The same things were measured in two ways. Each way mixes the same 8 hidden numbers, adds some noise and spreads widely along 5 directions of its own, which tell nothing about the thing.
(in the rows, 128 means zero)
Some things both ways: the first way, then the second way.
[ 82 134 144  91 116 156 137 122 154 146 164 131 109 163 151]
[118 141 135 124 119 154 107 130 117 137 185 115 171 137 129 127 118 126
 113]

[156 128 136 153 161 150  79 132 102 127 152 138 121 111  84]
[117 108 111 132 176  87  95 137 161 153 139 120 186  76 112 133 128 149
  88]

[ 87  86 137 115  95 116 135  90 125 144 137 150 111 138 149]
[121  96 122 147 151 103 119 114 154 123 172 127 133 108 122 105 135 129
 122]

[103 118 104 121 142 116 102 118 100 139  73 124 121 145 165]
[144  80  91 102 118  91 171 124 160  74 133 136  70 111 120  96 122 121
 166]

[130 125 160 108 103 130 114 132 194 123 139 107 123  93 140]
[103 112  97 138  88  74 154  85 134 127 130 132  88 126 105 113 149 122
 136]

[120 151 100  98 152 167 101 120 128 109 112 127 123 151 125]
[123  72 101 114 120 136 113 138 152 133 163  89 146 125 151 165  40 103
 152]

[109 105 152 136  91 110  36 173 118 128  79 103 138 174 105]
[137 166 118 103 152 153 141 152 129 112 136 129 157  87 101 132 112 117
 103]

[154 131 167 138 108 127  89 147 121 125 150 113 101 112  67]
[106 166 115  68  96 143 116 135 135  94 113 115 134 133 158 137  86 125
 152]

[137 141 131 143 128 143 142 107  93 143 109 107 119 102  93]
[147 129 122 112  87 105 161 133 150  66  88 139  94 150 126 116 123 159
 148]

[123  94 103 110 113 142  94 172 159  83 120 116 167 154 133]
[101 159 144 184 151 114 117  91  92 177 113 134 142 148 134 127 159 119
  78]

[123 157 139 102 117 166 111  97 130 124 155 120 114 137  99]
[122 133 105  73  83 135 127 133 135 100 121 121 115 142 156 130 101 128
 167]

[143 129 146 111 118 149 122  98 156 124 138 125 114 129 130]
[112 106 120 141 121 107  93 112 147 146 173 127 141 129 163 155 101 122
 157]

[116 143 145 113 113 139 119  41 124 114 204 153 174 119 121]
[ 74 159 125 120 157 147 106 136 126 152 108  91 162 103 126 139 106 138
 104]

[151 138 103 118 174 125 168 184  98 133 160 117  90  77 118]
[122 128 111 101  93 124 156 120 113  86 123 102 116 158 136 112 116 138
 123]

[115 120  81  57  74 120 119 155 112 110 167  91 116 125 110]
[148 162 147 142 114 155 106 139 105 121 149 112 177 137 158 115 182 172
 103]

[107 124 102  68 106 159 114 148 147 100 137 114 118 158 120]
[136 135 119 136 108 137 146 110  83 161 100 135 106 154 131 104 172 110
 109]

[143 132 113 110 123 140 103 146 111 132 108 105 136 134 110]
[182 125  95 106 148 122 162 159 110 111 156 125 155  91 121 147 147 147
 121]

[144 112 154 102 101 120 168 127 151 134 148 123  91 107 120]
[114 159 139 161 109 149 146 103  92 151 116 129 109 162 130 130 132 106
 117]

[112 148  76 100 189 168 166  69  76 142 156 163 104 122 140]
[143 104 148 146 101 104 110 127 176  98 139 162 116 145 130  92 137 145
 149]

[ 94 108 116 124 104 190  81 139 145 126 139 120 140 125  89]
[131 114 118 108  85 107 144 122 144  88 148 127 131 153 116 123  94 131
 125]

[135 135 119 114 135 149 114 135 138 143 119  96 119 131 148]
[159 134 120 124 110  89 132 127 132 104 161 162 130 128 137 114 185 167
 143]

[184  77 118 109 105 120 129 130 156 120 193 122 124  70 123]
[151 191 121 100 142 160 155 144  55 111 157 117 143 135 163 134 182 153
 134]

[ 94 117 120  89  95 158 123 113 139 112 146 136 157 157 118]
[150 128 109 124 143 122 145 130 105 135 143 126 143 117 128 133 141 126
 111]

[115 105 128 140 146 188 100 128 154 137 142 151 117 123 107]
[ 97 186 179 140 102 190 130 130 114 126 117 134 142 180  95 117  85 105
  94]

[100 145 107 103 123 124 117 118  90 111  95 124 143 154 114]
[130 108 119 158 151 120 134 131 144 141  97 113 140 103 110 123 124 132
  91]

Other things, the second way, with their names:
q240: [132 122 107  78 104 137 126 138 139  97 132 119 118 125 153 108 121 128
 155]
q573: [162 124 131  97 118 144 154 158 121  66 174 111 152 147 126 108 132 168
 125]
q259: [106 178 152 142 103 158 105 125 144 125 134 142 137 133 129 144  91 114
 138]
q921: [114 121 102  85 119 147 110 149 140  82 171  77 147 128 200 184  40 136
 189]
q339: [146 195 137 103 141 198 161 155  98  95 127 125 143 122 109 130 101  99
 102]
q106: [136  81  89 151 129  69 134 118 156 133 162 123 134  93 119 160 117 142
 142]
q139: [139 130 107 107  88  59 149 112 132 100 122 158 124 142 110  93 194 175
 114]
q16: [171 153 111  93 170 113 147 146  83  85 191 129 152 120 174 133 180 171
 145]
q501: [128 135 115 146 171 124 130 140 131 132 112 103 152  81 127 133 147 154
 103]
q608: [108 117 123 115 125 106 103 119 141 136 141 145 115 126 150  93 169 141
 156]
q543: [131 114 129 159 110  75 138 119 150 132  99 158 107 134 108 114 169 168
 129]
q965: [157  87  86 156 166  67 119 106 160 136 171 142 134  58 139 132 152 113
 129]
q479: [108  96 105 110 140 131 117 127 121 116 160  73 142 131 177 136  98 135
 145]
q592: [122  80  77 131 180  83 130 124 138 139 127  80 151  68 136 134 132 142
 102]
q376: [127 135 147 147 135 138 101 142 147 122 124 117 159 120 140 107 150 166
 115]
q413: [178  64  87  98 128  84 154 150 152  72 173 116 133 109 137 124 132 164
 151]
q446: [117 112 152 196 108  65 115  87 171 129 163 169 133 142  90  99 155 142
 101]
q750: [135  87  97 117 135 113 132 125 113 159 171 125 131 128 131 134 125 108
 137]
q523: [ 80 219 152 119 150 178 104 125 105 143 123 131 147 132 145 147  91  93
 121]
q524: [108 145 152 169  84 102 105  98 158 134 134 179 101 155 138 134 118 120
 163]
q855: [ 88 152 129 129 142 166 115 139 108 150 122  83 150 131 150 155 100 136
 130]
q692: [ 60 148 153 161 106 183 102 108  97 189 118  91 133 182 152 157  65  92
 128]
q218: [129 119 118 127 147 134 116 132 151 111 125 100 155  98 133 115 113 129
  99]
q634: [106  95  80 117  89  71 164  86 136 134 128 142  64 139 116 152  79  80
 165]
q837: [117 151  98 125 124 122 177 120  88 158  97 119 123 117  87 145 130 109
  91]
q767: [164 234 163 117 131 185 147 175 109  88  95 159 141 121 124 134 164 173
 132]
q801: [161 124 104  82 120  88 114 142 129 116 156 160 141 121 156 114 184 167
 155]
q884: [116  62  91 134 124  56 139 109 148 127 167 126 113 116 114 110 159 156
 141]
q114: [ 99 108 161 206 123 103 108 110 166 144 123 125 142 142 105 123 117 151
 100]
q572: [163 150 138 151 129  87 122 114 156 103 143 193 118 102 118  79 210 147
 123]
q39: [127 138 110 137 183  99 138 129 128 134 172 130 165  78 102 148 132 129
  96]
q456: [127  97 109 139 105  97 128 123 158 141 118 132 124 121 112 139 105 130
 129]
q175: [116  75  63 103 136  80 158 111 113 136 130  94 102 110 145 135 128 123
 142]
q220: [107 103 123 140 144  88  79 132 187 144 183 138 178  91 119 147  98 145
 133]
q623: [134 173 129  93 139 153 123 149 141  98 158 141 153 101 123 133 102 117
 130]
q742: [130 134  95  89  89 108 158  95 138  80 140 157  71 131 128 108 105  70
 159]
q445: [149 116 107 120 101 121 142 116 106 107 158 112 120 153 175 152 108 122
 155]
q449: [115 109 116 140 125  87 136 117 146 115 174 133 113 128 136 141 119 146
 165]
q599: [121  82  96 104  88 113 124 117 166 114 125 118 104 127 139 126  72  95
 156]
q238: [130 189 133 142 154 131 136 115 101 135 138 152 143 104 109 103 186 121
  86]
q787: [129  76  88  99 104  82 140 136 148  88 187 101 128 130 154 152 106 173
 182]
q74: [ 99 135 126 124 141 101 113 121 154 129 115 142 125 106 118 106 142 140
 127]
q459: [155 126 119 168 113  95 157 110 125 130 123 154 105 128 119 137 154 131
 128]
q349: [165 143 136 118 147 145 125 169  95 127 148 121 170 131 154 125 185 188
 128]
q999: [106 144 124 131 107  77 117  97 170  98 109 154 117 122 123 111 121 127
 117]
q282: [104 116 113 106 131 121 113 116 110 138 165 107 143 147 153 119 126 120
 132]
q422: [165 152 150 131  95 135 118 136 140  80 167 149 149 145 145 110 154 155
 133]
q94: [ 71 129 151 160 117  97  96  98 166 154 155 150 149 137  81 104 119 125
  96]
q406: [166 108  97  81 168 125 140 172 125  95 165 103 169  93 141 141 124 163
 129]
q983: [ 97 133 128 105  84 130 145 127 116 133  85 129 100 175 120 116 111 133
 136]
q61: [ 91 111 115 144 134 101 107 111 171 145 136 133 116  98 127 145  84 101
 149]
q596: [156 160 131 104 171 144 121 167 105 104 142 110 178 115 163 134 159 182
 116]
q362: [153 148 110  90 108 174 134 151  88 129 107 108 136 132 164 126 150 133
 138]
q148: [121 160 140 136 123 129 113 121 148 105 125 138 138 112 130  94 160 140
 115]
q197: [126 114 114 148 102 100 161  93 119 129 114 146  82 151 113 108 133  99
 119]
q236: [138 158 153 147 121 159 118 133 128 116 165 140 149 129 123 115 137 126
 121]
q570: [103  93 124 183 132 123 129 120 164 164  77 107 128 107  90 139  81 114
  90]
q166: [ 63  91 141 175 145 122  86 104 144 181 156 104 138 146 139 136  81 110
 132]
q4: [ 96 162 146 131 117 144 112 121 111 133 125 110 156 151 138 111 142 146
 100]
q718: [107 142 139 145  86  78 136  83 153 112 116 182  89 149  83  59 178 121
 107]
q430: [152  88  97 159 143  84 144 111 140 137 128 131 115  98 130 129 144 120
 119]
q337: [138 158 142 136 124 124 119 121 146  90 136 138 145 130 137 112 132 135
 110]
q458: [112 114 111 118 135 112 100 128 163 133 137 123 147  83 122 105 144 136
 124]
q408: [104 156 145 185 146 125 104 113 100 188 125 111 187 128 124 141 166 155
  66]
q22: [139 116 112 107 144 141 106 158 140 127 202 114 171 104 154 174  87 136
 167]
q215: [129 180 135 137 148 163 159 120  81 135 107 136 114 132 116 107 152  92
  94]
q641: [106 150 109 103 157 120 115 124 134 123 146 125 144  96 136 133 111 113
 123]
q670: [136 113 108 163 127  84 146  98 112 144 125 138 103 132 144 138 154 123
 132]
q145: [ 79 104  94 130  84  74 134  87 145 142 100 118  99 137 112 128 103 115
 126]
q184: [118 144 117 131 133 122 127 117  96 151 142 120 144 130 140 129 158 131
 111]
q716: [191 119 107 110  82  65 156 118 149  63 186 188 101 133 135 119 173 154
 176]
q254: [143 113 120 150 171 119 142 140 125 135 149 117 162 100 101 127 137 143
  86]
q874: [176 109  87  78 126 114 159 137 115  76 159 125 110 108 151  88 186 143
 150]
q841: [130 161 117  89 153 146 118 150 106 120 159 115 172 120 157 159 106 132
 128]
q53: [103 112  97 125 112 109 147  97 128 151 124 134 106 116  89 109 113  77
 109]
q506: [109 140 128 102 107 161 118 131 143 114 100 113 131 145 136 137  50  91
 123]
q43: [113 101 117 107 110 152 116 125 134 117 113  90 122 154 170 127  70 105
 142]
q245: [145 148 140 131 106 161 127 133 164  82 140 147 111 119 138 128  82 100
 159]
q691: [118 121 123 184 176  80 155 114 133 170 107 150 122  94  67 118 164 134
  81]
q733: [115 179 137  94  93 131 137 136 140  81 120 150 123 146 124 129 106 143
 146]
q311: [ 96 180 152 152 139 162 117 114 129 127  94 120 147 127 117 113 103  97
  76]
q196: [125 170 148 164 115 158 124 116 145 142  96 157 123 113  94 116 113  84
  97]
q580: [105 107 117 155 109  85 120 119 173 152  88 135 127 104  93 135 119 142
 117]
q950: [145 133  85  70 110  99 190 136 111  88 134 138 100 113  93 104 168 149
 137]
q722: [169 126 106  76 116 119 171 160 127  64 147 126 130 125 116 120 132 165
 136]
q669: [137  92  91 182 167  58 116  99 154 169 162 146 137  57 120 136 172 125
 118]
q893: [150 149  92  79 179 144 153 161  99 115 136 112 142  84 143 141 142 140
 138]
q52: [138 161 130  87  79 114 149 135 118  79 124 152 111 163 134 106 169 175
 154]
q509: [138 115 126 114 134 132 140 151 105 111 132 103 145 154 148 117 149 177
 124]
q624: [132 149 132 142 161 136 114 142 116 155 156 125 177 107 125 155 131 140
 109]
q535: [ 77 142 145 129  84 112  92 115 147 135 118 139 113 171 164 141 104 149
 176]
q313: [133 162 148 127 110 116 103 137 145 113 118 165 126 151 171 146 127 161
 173]
q671: [170  80  74 122  87  60 153 113 157 111 140 156  85 107 139 142 138 128
 182]
q126: [115 208 149 143  97 169 131 116 115 130  97 153 118 137 130 144 110  97
 130]
q967: [162 145 120 125 130 129 128 134 118 119 127 143 127 120 162 129 156 139
 145]
q443: [ 93 118 107 127  71 111 138 102 125 158  90 141  69 166 142 161  75  96
 180]
q142: [ 98 141 144 165 160 133  80 120 141 184 146 132 174 102 114 126 134 116
  91]
q113: [100 147 133 128  94 178 141 115 118 130 107 118  91 161 136 138  53  64
 143]
q775: [122 134 107  89 136 168 124 143 112 118 134  79 155 120 159 141  85 112
 121]
q177: [156 178 161 155 140 179 125 140 107 135 121 156 132 135 136 110 164 122
 115]
q312: [124 126 118 154  85  87 152  96 134 119  84 148  73 148 133 117 145 135
 143]
q208: [171 138 149 147 121 134 123 143 168  97 137 168 134 116 114 109 133 131
 123]
q672: [129  84  88 117 115  88 160 124 124 120 129  98 124 129 122 130 130 152
 119]
q789: [139 130 128 142 155 117 129 144 119 152 128 137 151 121 120 142 140 148
 111]
q743: [117 174 125  91 158 142 111 159 111 122 134 112 173 103 152 122 171 181
 124]
q476: [152 118 118 143 113 104 121 135 167 116 118 142 143 100 118 132 128 145
 124]
q219: [122  75  98 163  85  59 131  93 149 157 135 140 106 133 119 143 131 130
 143]
q938: [177 127 105  89 173 160 130 164  98 123 164 107 184 100 149 138 123 119
 101]
q951: [105  89 117 162 121  87 133  92 165 154  79 147  97 117  83  98 107  84
  90]
q755: [147 141 137 163 142 115 131 141 120 153 141 152 149 126 116 151 152 158
 124]
q296: [144 151 113 109 110 123 162 134 145  95 128 164  94 118 114 146  96 111
 167]
q188: [148 168 140 120 121 139 135 148 136 101 132 157 138 129 127 150 113 143
 144]
q470: [ 78 141 119 109 122 149 158 133 121 127 103  95 119 136  94 135  73 119
 117]
q682: [146 140 103 148 146 118 157 122 107 125 154 118 131  92 126 142 157 131
 120]
q255: [135 141 120 103  91 107 142 105 131  95 135 176  73 156 143  98 141 102
 168]
q569: [ 96  98  87 140 113  47 147  86 160 135 117 137 100 102  90 124 124 118
 115]
q677: [134 122 146 173 134 125 128 138 164 141 107 153 129 110  87 123 121 133
 115]

Some of these things the first way, each followed by its name:
[128 152 142 124 139 189  99  97 129 145 142 115 122 169 121] | q801
[108 152 110  80 122 137 153 164 137 115  90  85 134 172 155] | q445
[172 117 109 105 131 114 134 158 142 107 101  98 125 108 129] | q670
[167 125 108 126 135  96  74 148 121 100  76  91 144 108 134] | q501
[134  86 132 141 120 117 114 200 124 175  94  90  79 112 130] | q446
[158 168 148 117 190 147 163 120 110 127 140 153  57  94  90] | q599
[116 139 121 133 133 152  43 120 130 135 107 106 147 162 140] | q220
[140 131 118 157 167 184  81 102 136 121  96 126 148 136 129] | q406
[124 126 152 118  94 103 138 133 138 133 120  91 123 132 141] | q175
[113 142 119 139 145 152 120 138 103 167 100  97 130 141 133] | q722
[146  86  81  85 106 138  82 141 112  77 195 151 127  88  62] | q775
[120 111 125 116 109 111 148 119 121 123 136 109 111 122 150] | q479
[127 161 171 116 128 134 154  96 136 127  92 121 112 161 125] | q967
[147 182 111  79 203  82 190 147 137 118 119 120 129 112 204] | q682
[ 92 159 210 112  45 142 122 121 189 159  64  55 114 177 128] | q219
[142 116 107 129 163 106 142 110  95 146 139 139 151 105 158] | q691
[102 140 102  65 110 148 144  95 143 116 171 119 143 153 163] | q692
[159 120 146 113 107 110 123 159 143 136  74  88 111 114 114] | q459
[181 102 126 142  95 110 119 135 123 180 141  68  92  55 130] | q787
[150 123 167 123 103 126  79 137 146 132 113 111 104 121  96] | q259
[140  90  69 124 149 154  98 124 143 104 135 121 183 137 177] | q16
[153 178 149  90 134 113 152 132 121 142  92  91  87 125 121] | q671
[ 97 132 120 104 109 120 142 148 109 143 160 100 116 147 144] | q4
[100 110 176 111  72 113 164 132 114 188 129 105  69 168 125] | q750
[102 135  74  77 108 145  61 125 130 114 101  98 169 173 159] | q524
[115 160 183 128 145 152 139 100 144 142 108 128  83 153 127] | q240
[164 139 103 119 125  79 156 165  36 197 123  64  75 101 122] | q543
[151  97 116 114  94  76  90 189  92 136 162  96 116  77  90] | q569
[112  98 107 141 119 156 128 141 110 169 123 108 102 114 129] | q573
[125 177 150 141 173 151 125  91 123 155  47 118 111 155 147] | q677
[131 158 138 107 161 146 175  74 112 142 183 152 134 129 134] | q624
[ 90 121 130 134 136 137  94 166 128 169 130 107 113 157 163] | q94
[125 117 111 123 156 122  79 186 115 115  83 130 132 156 125] | q339
[160 118 118 142 121 139  53 157 104 148  74  86 132 140 101] | q188
[125  79 197 150  76 117  94  96 136 131 160 158 123 121  82] | q641
[126 154 172 123 107 123 122 163 149 135 125  83 110 123 115] | q145
[136 188 177 143 162 168 123 128 150 147  61  93 102 148 120] | q456
[174  78 157 139 123  85  96 156 105 131 167 138 110 111  95] | q523
[111 128 112  93 113 110 160 142  67 129 132 121  81 149  96] | q43
[175 174 135 127 187 126 112 217 149 124 104  81 125 115 130] | q837
[147 163 132 103 161 146 134  82 119 150 151 132 120 142 158] | q22
[111 103 104 123 129 145  96 131 121 123 101 125 149 138 135] | q254
[ 89 131 182 128  89 145 164  53 164 174 144 115 119 132 173] | q884
[129 109 158  83  60  68 117 129 129 126 115 109 118 133 127] | q669
[126 103 119 107 108  99  98 135 108 112 141 130 108 115 113] | q148
[126 142 110 108 153 131 105  86 114 110 126 136 177 160 161] | q893
[146 151 203 177 158 155 106 138 186 174  90  95 102 118 148] | q950
[153 187 158 103 133 133 167 116 115 163 126  89 103 140 129] | q443
[ 83 145 108  81 139 133 144 105 135 116 122 132 120 161 178] | q874
[141 136 139 117 114 128 118  76 143 120 147 112 139 112 148] | q855
[143 149  96 107 153 161 153  88 104 152 146 104 121 136 153] | q349
[133 163 127 117 155  94 122 154  75 163  80 102 125 159 152] | q296
[164 105 141 140  96 113  98 102 100 144 183 109 116  97 110] | q743
[ 97 133 125  96 130 108 147 116  84 107 140 155 111 134 103] | q218
[146 122 173 109 142 122 181  51 116 132 153 201  70  79  82] | q245
[164 165 124 122 252 148 197 134 117 139 154 171  71 114 160] | q255
[100 117 133 116 132 119 126 139 111  89 141 167 131 143  98] | q311
[153 179 154 135 134 117  97 140 100 151  88  75 106 117 104] | q580
